Each cloud of rows lies close to a flat space through zero, with a little noise off it, and is much wider in some directions of that space than in others. After each cloud: how many dimensions does that space have?

[[ -7   5   5   9 -31   2  -3   0  15  -7  -5  29 -19   3  23  -3  11  13
    3  30   8]
 [ -2   3  -2  -7  11  -5  14  10   5 -15  -8   5   9  11  -4 -12  18  11
    5  -2  10]
 [  0   5  -1  11  -4   0  -4  -9   5   2  -1  -1  -5  -6 -20   8   6  17
  -10  10  -1]
 [  3 -22   0   3  -3   8  -1  -3 -11  -9   6 -10 -17  19   4  29  -5  -9
   -1  -6  13]
 [ 11  -1   3  -4  -1   7  -7  10   1  12 -10  -3   5   0   9 -11  -3 -10
  -26   5 -10]
 [  7   8  -2 -15  -9  -5 -12   9  -1   9   9   3   1  -4   4  -8  -5   6
   11   2 -11]
 [ -7  11   0 -21  -4  12   7  12   4   2  16   6  -6   7  -8   9   6   3
   -8  15  -2]
 [ -5 -13   0  -5   9  -1  -6  -1  -8   1  17   5  14  13  -2   9  13  -2
    2  -5  -6]
 [ -5  -8  -5  -9  -5  13   5  -6   2 -15   4  13   0   4   4  19  -1   7
   10  15  12]
 [ -6  -4 -18 -10  -9 -11  -4 -11  -5  -1   6  21  -3   4  -1   7  33  13
   13   5   1]
 [ -3 -13  -6   0 -24 -10  -3  16   6 -12  19  19  -9  10  17   1 -10  -1
    4   5 -17]
 [  2  10  -2   5   4   2  -6   4 -11   2  -2 -14 -17  -2 -19  -1  -6  13
    3  -9   2]
 [ -3  27   7   2  11  -1  -2  -1  -1   5   3   0  -6   7  -3   2  -2  16
  -10   0   4]
 [ -7   9  -7  12   6 -14   5  -2  -5   5  -1 -23 -22  -9 -22  -6 -19  20
   -6  -6  11]
 [  9   0   0   4  23  -9   1 -15 -12  -4  -9 -16  11 -15  -1  -8  -8  17
   -6  -9  15]
 [  0 -15 -12   9 -15 -10 -21 -13  16   2 -10  -8 -12 -12   0   9 -24  10
   10  13  -1]
 [-10 -36   6  11  -2   8   5 -15  -9 -13   8  -6 -11   1  -8  17   6  12
   10   9  22]
 [  4 -23  -7   2   2  -2   5   0  -8   7   8  10 -12  10  -2 -14  19  28
   -2  -4   9]
 [ -6  -4  12  11  -5   0   8   5   3   9  -3  -8 -16  10 -18  16  -6   2
  -16  11   3]
 [ 12  -1  -2  -5 -23  -5  -7   5  16   7  15  -1   1   9   5  10  -2 -15
   12  -5 -16]
 [  8 -11 -14 -11  10   1 -11  -8   6   3   5 -11   7  -3  -6   0   5   2
    4  -9  -4]
 [ 10   6  -1  17 -22  -1  -8   2   7   0 -10   1  12  -2   0   6 -20  -4
    5   9  -3]
 [-17  -5   6   7 -15 -12 -14  11  -6  15  19   3  17   6  11  -1  -6 -21
  -13  15 -14]]
	18

[[ -7  -1  -3   4  -8 -11  16   6  14   0   0 -19 -13   3   9 -10   8   0
   17   1   6]
 [  0   1   2  -1   1   1   3  -2  -1   2  -2   2   2  -3   1   1  -1  -2
    1  -1  -1]
 [ -2   0  -2  -1  -3  -5  -1   2   6  -3   1  -6  -3   2   3  -4   1  -2
    0   0   2]
 [  0  -1  -2   2  -3  -3   1   3   4  -1   1  -6  -3   3   2  -3   1   2
    3   4   1]
 [ 10  -8 -13   0  -3  -2 -31   3  -3  -9   9  -8   0  14  -7   0  -3   7
  -16  11  -1]
 [ 14  -5  -5  -6   8   9 -40  -7 -10  -5   7  14  18   8  -9  12 -11  -2
  -33   4  -5]
 [  2   0  -1  -3   2   1  -9  -2   0  -1   1   2   5   2   0   3  -2  -4
   -9   0   0]
 [ -2   2   0  -8   1  -7   0  -4  12   0  -1  -2   3  -1  10   2   1 -12
   -7  -3   5]
 [ -3   0   4   3  -1   2   9   1  -5   3  -2   2  -3  -3  -3  -1   1   4
    9  -1  -1]
 [  3   1   4   7   4  13   1  -1 -21   5  -1  16   4  -5 -16   3  -5  13
    3   1 -10]
 [ -3   2   6   8   1   9  17   3 -14   7  -4  11  -2  -8  -9  -1   1  12
   16  -2  -6]
 [  2  -2  -2  -1   1   0  -4  -1   1   0   1   1   2   1  -1   1  -1   0
   -3   1   0]
 [  8  -1   1  -8   7   6 -22  -8  -3  -1   2  14  17   0  -2  11  -7  -9
  -25  -2  -2]
 [  6   1   1 -10   8   3 -17  -7  -1   0   1  13  14  -1   1  11  -6 -11
  -22  -3  -1]
 [ 19  -6  -7  -6   9  13 -52  -6 -17  -7   9  18  22   9 -18  14 -14   3
  -40   8  -9]
 [ -5   1   1   0  -2  -4   9   1   7   2  -3  -4  -3  -1   6  -2   3  -5
    7  -1   4]
 [  1   0   2   7   1   7   4   2 -14   3   0   4  -2  -3 -11  -2  -1  12
    9   2  -7]
 [  4   2   5   0   5   9  -1  -4 -13   2  -2  13   7  -6  -7   5  -5   5
   -3  -3  -6]
 [ -5   4   6   5  -1   3  18   0  -5   5  -5   5  -2  -8  -1  -2   1   3
   15  -3  -2]
 [ -4   1   1  -3  -2  -8   8   1  12   0  -2  -7  -3  -1  11  -3   3  -8
    3  -4   5]
 [ -1   2   4   5   0   5   8   2  -8   2  -1   3  -1  -4  -5  -2   1   6
   10   0  -4]
 [  0  -3  -5  -1  -3  -6  -8   2   8  -4   4 -10  -3   7   4  -2   1  -1
   -3   4   3]
 [ -2  -1  -1  -4  -1  -8   0   0  13  -1  -1  -8  -3   3   9  -2   4  -7
    1  -1   6]]
	3

[[  8   8  12   8  -9  -4   2 -10  19  -4  -7  -2  39  -2 -21  13 -19  21
  -15   1   6]
 [  3  -5   6   1  -4   4   2   4  -1   5  -4   3  -1  -2   2   7   2   4
   -2   4  -3]
 [ 16   9  10   6   0  -8 -12  -1   3   5 -17  -8  13  -2 -28  23 -20  -4
   -2   4   5]
 [ -1  -4   0   4  -5  -1   3  -5   6   1  -2  -2   9  -1  -3   2  -3   5
   -8   0  -1]
 [-17   1  -6 -21  12  15  11  19 -18 -10  34  20 -36   7  50 -35  37   8
   23  -4   1]
 [ -5 -10  -6  -3  -1   8   3  10 -12  11   2  -2 -20   2  19  -3  10  -9
    2   2  -7]
 [  3   2   7   3  -8   2   5  -2  10   3  -3   0  23  -1  -4   8  -8  17
  -11   2   1]
 [ -3 -13  -8   8  -8   0   1  -6   0  11 -11 -11  -1  -1  -1   6  -4 -10
  -12   0  -8]
 [-15   4  -8 -14   9   7   9   6  -7 -12  26  14 -18   6  32 -31  24   7
   14  -6   3]
 [  0  -6   0   5  -6  -2   4  -9   9  -2  -2   0  10  -3  -7   1  -2   6
   -8  -1  -2]
 [  8  -2   7   4  -4  -2  -2   0   3   5  -9  -3   8  -3 -12  13  -8   2
   -5   3  -1]
 [ -2  -4   0   5  -8   0   6  -7  10   1  -2  -3  20   0  -2   2  -6  11
  -14  -1   0]
 [ -3  -4   1  -3   2   0   3  -1   0  -7   7   7 -10  -2   4  -8  10   2
    6  -2  -1]
 [ -9  -7  -5  -9   4   9   5  10 -12   0  12   8 -28   2  25 -14  21  -5
   12  -1  -5]
 [-12   7  -9  -5   5  -3   5  -9   6 -20  17   7   2   3   8 -25   9   6
    5  -9   6]
 [  6  17   0  -1   9  -8 -10  -2   0  -8  -1  -2   3   4 -14   1  -9  -7
    8  -3   9]
 [  7  10   5   0   6  -5  -7   0   0  -5  -2   0   2   0 -13   4  -6  -3
    7   0   6]
 [  4  -6  -3   9  -7   1  -4   0  -2  17 -16 -15   5   0  -7  18 -13 -11
  -12   5  -6]
 [ -5   5  -3  -3   3  -2   3  -5   4 -13  10   7   2   1   3 -14   5   7
    4  -5   4]
 [  3   3   3   4  -4  -2   1  -5   9   1  -4  -3  18   0  -9   6  -9   8
   -9   1   2]
 [  4 -10   3  -3   1   6  -3  12 -13  12  -5   0 -22  -3   7   9   7 -10
    6   5  -7]
 [ 15  -4   2   5   6  -5 -17   8 -15  15 -20 -11 -24  -4 -19  25  -9 -32
   10   7  -5]
 [ -1  -3   0   1  -3  -1   2  -5   5  -3   0   1   5  -2  -3  -1   0   3
   -4  -1   0]]
	5

[[ -2 -13  11 -11  -5 -20  10  12  22  -4 -15  -7  10  11 -18 -16  12  -1
   -6  -5 -30]
 [ 11   2  10   0  10   1  -2   9  -8   1  -9  12  -3 -14  -5  -1   2   1
   11   0 -19]
 [ 16  15 -10  13  12   2  10 -11   9 -13   0   9   6  15 -18  17   6 -11
   11 -21   7]
 [-14  -8   6 -21 -12 -41  19  -4  15 -11  -1 -36  -3   8  -2 -17   9  11
  -12   6 -20]
 [-30 -15  12   9 -51 -21  27  14  48 -12 -15 -24  19  47  12 -17  15   5
  -31  -4  -1]
 [ 15  20 -10  11  -4  21  -1  -6  -2  -8   2  21  12   8  11  22 -14 -28
    0   0  25]
 [  7  -5  10   1  13   5  -5   9  -9   4  -9  10  -4 -15 -14  -8   6   9
   10   3 -19]
 [  5 -16  15   2  20   7  -7  15  -5   8 -13   9  -5 -15 -29 -16  15  21
   10   1 -29]
 [  6  18  10  -1  11 -22  13  -4 -15   2   2   7 -10 -17  39  22 -18  -8
    7  -8 -14]
 [ 23  11  -9   6  27  35 -23  -2 -28  10   5  26 -11 -26 -14  13  -1   0
   22   2  11]
 [ -5  -3  10   8   1   5  -9  10 -11  20  -1  13  -9 -14  27   7  -8   7
    5  -5  -4]
 [-11  -5   3  -4 -18 -15 -15   2 -10   9   9  -7 -11 -11  34  -4  -6   3
   17  -3   6]
 [-11   1  -3 -20  -7 -40  14  -9  12   5   7 -24  -6   7  28   5 -10  -6
   -9 -10 -10]
 [ -2 -13   7  -7  16   5 -11  15  -8  35  -6  10 -14 -21  10   3  -2  15
   -3  -3 -23]
 [  9  -8  15   6  30  13   0   8 -12   4  -9  21   3 -16 -18  -5  -3   4
    0   4 -24]
 [ -8 -18  16 -13  11  -1 -14  16 -21  25  -5   0 -18 -33  10 -14   0  24
    1  15 -26]
 [  5  10   4  -2   6 -16   6  -1  -5   1   0  -5 -14 -11   8   8   7  10
   14  -9 -12]
 [  8   2  18 -12  10 -35  45   3  30 -25 -24 -15  15  19 -31  -7  15  -3
  -21  -4 -50]
 [-16   6  -2   3 -35 -21  33 -11  35 -35  -1 -21  27  45   8  -4  -6 -24
  -33   4  17]
 [-11 -14   1  -3   7   2   5   2   5   5  -2 -10  -1   3 -15 -11   6  16
  -16   6  -7]
 [  6   5   4  13  -8  -4  10   7  20  -3 -11   6   5  16  -2  10  12  -2
    7 -22  -7]
 [ -6   5  -6  15 -25   6 -21  -3  -9   1  16  11   2   3  38   7 -16 -17
   21  -8  34]
 [  8   0 -15   0  15  24 -28  -8 -21  12  14  14  -6 -15  -6   5  -9  -4
   16   1  21]]
	9

[[  7  -2  10  -2   3   8  -2  -5   4  -6   7   6  -6   2   5   3   9 -10
   10  -3   4]
 [-14   0   5  -1  -4  -2 -15   0  -6 -23  18  -3   4  14   5 -12  -5  10
   -5   7 -18]
 [-18 -21   7  21 -12 -13   0  -3  18 -35  21  24 -31   6   3  29 -10 -36
   -3 -23  18]
 [  9   9   6  -1  -4  13  -7   1  -1   3  -8  -4   4  -3   6   1   0  -3
    1  -5  -5]
 [-16  12  -5  -4  -6   0  -4   9   7 -16   7   7  -9   6   6   3  -9   7
    8   5   1]
 [  5 -39  19  39   2 -14   5 -16  17 -11  21  21 -27  11  -1 -15   9 -44
   -2 -22  14]
 [ -9  11 -28   0   5   0  16  12  -3  21 -17   5   2  -3 -12   4 -13  24
    3  12  12]
 [  0   1 -17   0   6   3   6   3 -14  10  -7   4  10   3 -12  -2 -10  20
    1   8   0]
 [-20   6  17  -9 -11  10 -17   5   9 -40  21   6 -11   7  20  27   0  -2
    5  -6  -1]
 [ 16   5   1   1  10  -5  12  -1   7  32 -16  -9   5  -7  -1 -30  16   0
    5   8   2]
 [-26 -16  -6  13   3   2   1   3   0 -18  17  19  -8  11  -4  24 -10  17
   -1   0  14]
 [  9 -10   9  18  -5   4 -14  -5  -6 -10   5   3   0  12   2 -15  -9 -13
   -9 -11 -13]
 [-31  27   3 -21 -16   9 -18  16  13 -40  16   7 -12   6  22  23 -10  13
   14   5  -3]
 [  0  -2  25  -9   3   8  -5  -4   8  -2  10 -10   5  -5  15   5  26   4
    2   0  -1]
 [ -3   8   7  -9  -4  -8  -4   0   7  -2   2 -11   0  -3   8 -12   8  -3
   -2   5 -11]
 [-10   0 -11  22  -4  -4   0   7  13 -11   6  25 -23  13   0 -18 -20 -13
   12  -3   9]
 [ -7  -7  -2  10   5  10   9   2  12   1   2  17 -12   1   1  18   2   2
   12  -4  24]
 [ -8  13  10   9  -6   2  -5  10  21   7  -9  -4  -8   1  17 -25   6  -1
    1   3  -5]
 [-11  30  -4 -25  -6   6  -9  14  -5   3  -9 -18  15  -4   9  -6  -3  31
    2  18 -19]
 [-20   6 -13   8  -7   5   3  14  10  -8  -2  16 -14   3   2  16 -18   7
    6  -1  14]
 [-19 -11   3  38 -14  12 -22  11  -3 -19   5   5   0  19   4  -4 -28   8
  -24 -11 -16]
 [  3   2   0 -17   4 -18   3  -6  -6   0   6 -10   6  -2  -3 -14   7  -1
   -1  10 -11]
 [ 14  13 -19   0   3  16   7   7  -6  23 -23   4   5  -5  -8   3 -11   9
    8   1   9]]
	8

[[-17   5   1   7   8   7 -14   0  22   6  29  -5  18  19  10   7  -2  -7
   16  21 -20]
 [ -2   6  19   0   7 -21  13  -9  -7   3  21   1  -1 -18  40  34  -3   4
   23   7 -12]
 [ -3 -38  -7   1  -1 -32  -4 -33 -22  10  -3 -10   6   1  15  17  50  12
   -7  13 -18]
 [ -7 -24 -17 -11 -31 -39  -2 -39   5 -27   7  16  11  29  16 -19  25   3
  -15 -12 -23]
 [ 18  12 -10 -24 -19  10  14  22 -26 -14   0 -31  -1   4  -4  23  29  19
   -4  -4  -1]
 [-15   2  20  -7  12 -20  16 -11   6   4 -33  -8   6   5   4 -15  16 -23
   19   1 -13]
 [-20  14   6   1 -27   8   3  -6  17 -18  12  16   3  10  -8 -36  10 -18
  -41 -14 -18]
 [-10  -3 -22   5  18 -15  27  -5 -18  17   0  11   2 -21  22  24 -20 -15
   21  13  26]
 [ -6  23   2  11 -31  20  16   4 -10 -26 -36   1  -5 -22   7  22  27 -11
  -23  -9 -25]
 [ -8 -51 -28  13  -5  16   6   2  20  -4   2   7 -13  10   0   6 -10  14
  -14  -8 -19]
 [ 12   2  -6 -16  16 -15   2   1 -24   9  14   5  -1  -1 -12 -10  -5  -4
    6 -18  -7]
 [-24   4  24 -16 -15 -36   6  10   9   9   5   4   6 -11  14 -34  -8 -15
    2  13  -5]
 [-13  34  11 -28   0  17  -5  27  -9  -7   0  39  -2  -2   2  10 -18 -30
   26  16  -7]
 [ -2  29   2  17  25  25  -2  28  -8  10  -1   5  35   4  10  17  -1  -5
   19   2   5]
 [ -9   5 -18  45 -18  17 -10  34  29   5   1  11  -8 -42  -7   1  -8  -1
    8 -14  -1]
 [ 11  -8   4 -37   9 -13  16 -48  -8 -14 -19  -1   6  -2   8  10  11 -13
   20   2 -20]
 [ -7  17  10  -7 -19  -5  -5 -12   8 -33  11   2 -12   4 -19  33 -11   2
    6  35   3]
 [ -8 -18  -4   3 -31  10 -14  15  15 -25   4   8  17   0 -32  -2   7  12
  -23  14  -4]
 [  5 -42  21  18   2   6 -22   8  17   1  15   6  16  12 -18  12  -4 -19
   -3   6   7]
 [  7 -12  -8  22 -12 -26 -17 -40  -6 -12   2  -9  12   6  28  39  -7   4
   -2  17 -19]
 [ 20 -13  10 -38 -24  33   9  19  13 -11 -23   0 -15 -10   2   2  22   2
   12  -6  33]
 [ -3  17  -4 -20  -5  -3  10   7 -15  -9  -9  -5 -14  35   7  -8  20  -7
    1 -17 -23]
 [ 19 -25  -1 -10  -1  -4 -10 -21  -7 -22   6  30 -10 -10 -15  13  -4  20
   -3 -12  -7]]
	18

[[ -2  -2   2   0   2  -5   3  -1   0   2  -1   0   5   4   5   9   0  -1
    8  -1  -1]
 [ -4  -4   0  -8   2   0   2   4   3   6  -2  -4   3   1   4  -1   1   7
   -2  -1   5]
 [ -5  -1  -7  -1   0   4  -3  -4  -3  -2  -4  -1  -2  -8  -3 -10  -1   1
   -8  -1   2]
 [ -3  -1  -1 -16  -2  16  -2   3   4  12   4  -5 -10  -9  -5 -24  -6  13
  -28   1  12]
 [  0   2   1  -2  -1   8  -1  -6   0   4   3   1  -8  -6  -4  -8  -7   0
  -14   0   4]
 [  8   2   2   2  -2   3  -1   5   2   0   7   1  -4   3  -4  -2   2   1
   -2   4  -1]
 [ -3  -4  -9  -6  -2   6  -4   7  -1  -1  -2  -5   0  -7  -6 -18   4   9
   -8   1   3]
 [  6   0  -9   9  -3 -11  -4   7  -2 -22  -9  -3   8  -2  -5  -3  11  -6
   21  -3 -14]
 [ -6   6   3   8   4  12  -2 -15  -5  14   8  15 -16   3   3   7  -8  -7
  -23   9  11]
 [  7  -2   7  -2  -2   1   5   3   0   8  12  -2   1   2  -1   5  -3   5
    3   2   0]
 [  0   3  -3   5  -1  -2  -2  -6  -2 -10  -6   1   0  -5  -2  -2  -1  -8
    3  -3  -6]
 [ -1 -11  -7 -29  -7  11   0  18   5   6   1 -20   4 -17 -11 -38   1  28
  -15  -5   7]
 [  4  -1   0  -7  -2   3   0   8   5   0   1  -5   0  -1  -3  -9   2   7
   -3  -1   1]
 [  7   0   4   3  -1  -1   3   2  -1   4   9   0   1   3  -1   7   0   1
    5   3  -2]
 [ -3   8   0  19   4  -1  -3 -14  -6  -4  -1  15  -8   6   4  16  -1 -18
   -1   5  -1]
 [  2  -2  -6  -6  -4   3  -3   7   1  -6  -2  -7   2  -8  -7 -17   3   7
   -2  -2  -3]
 [  7   2   0  -6  -5   6  -2   4   4  -5   1  -5  -4  -7  -8 -16  -2   4
   -7  -3  -2]
 [  0  -3 -10  -7  -4   0  -4   7   1 -12  -9  -9   5 -12  -7 -21   5   7
    1  -6  -5]
 [  2  -2  -3   3   1  -7  -1   8   1  -6  -3  -2   6   6   2   4   8   1
   12   1  -4]
 [  0  -2  -1  -9  -3   6   0   1   1   4   3  -5  -2  -8  -5 -13  -4   7
  -10  -2   3]
 [ -5  -2   2 -11   1   6   1   1   2  10   1  -3  -3  -3   1  -7  -4   8
  -12   0   8]
 [ 10  -7  -6 -21  -8  12  -2  24   6   2   8 -17   2 -10 -14 -35   6  27
  -11   1   2]
 [-11   5  -4   6   4   3  -5 -11  -1  -3 -10   8  -7   0   4   1  -1 -10
  -10   0   4]]
	6
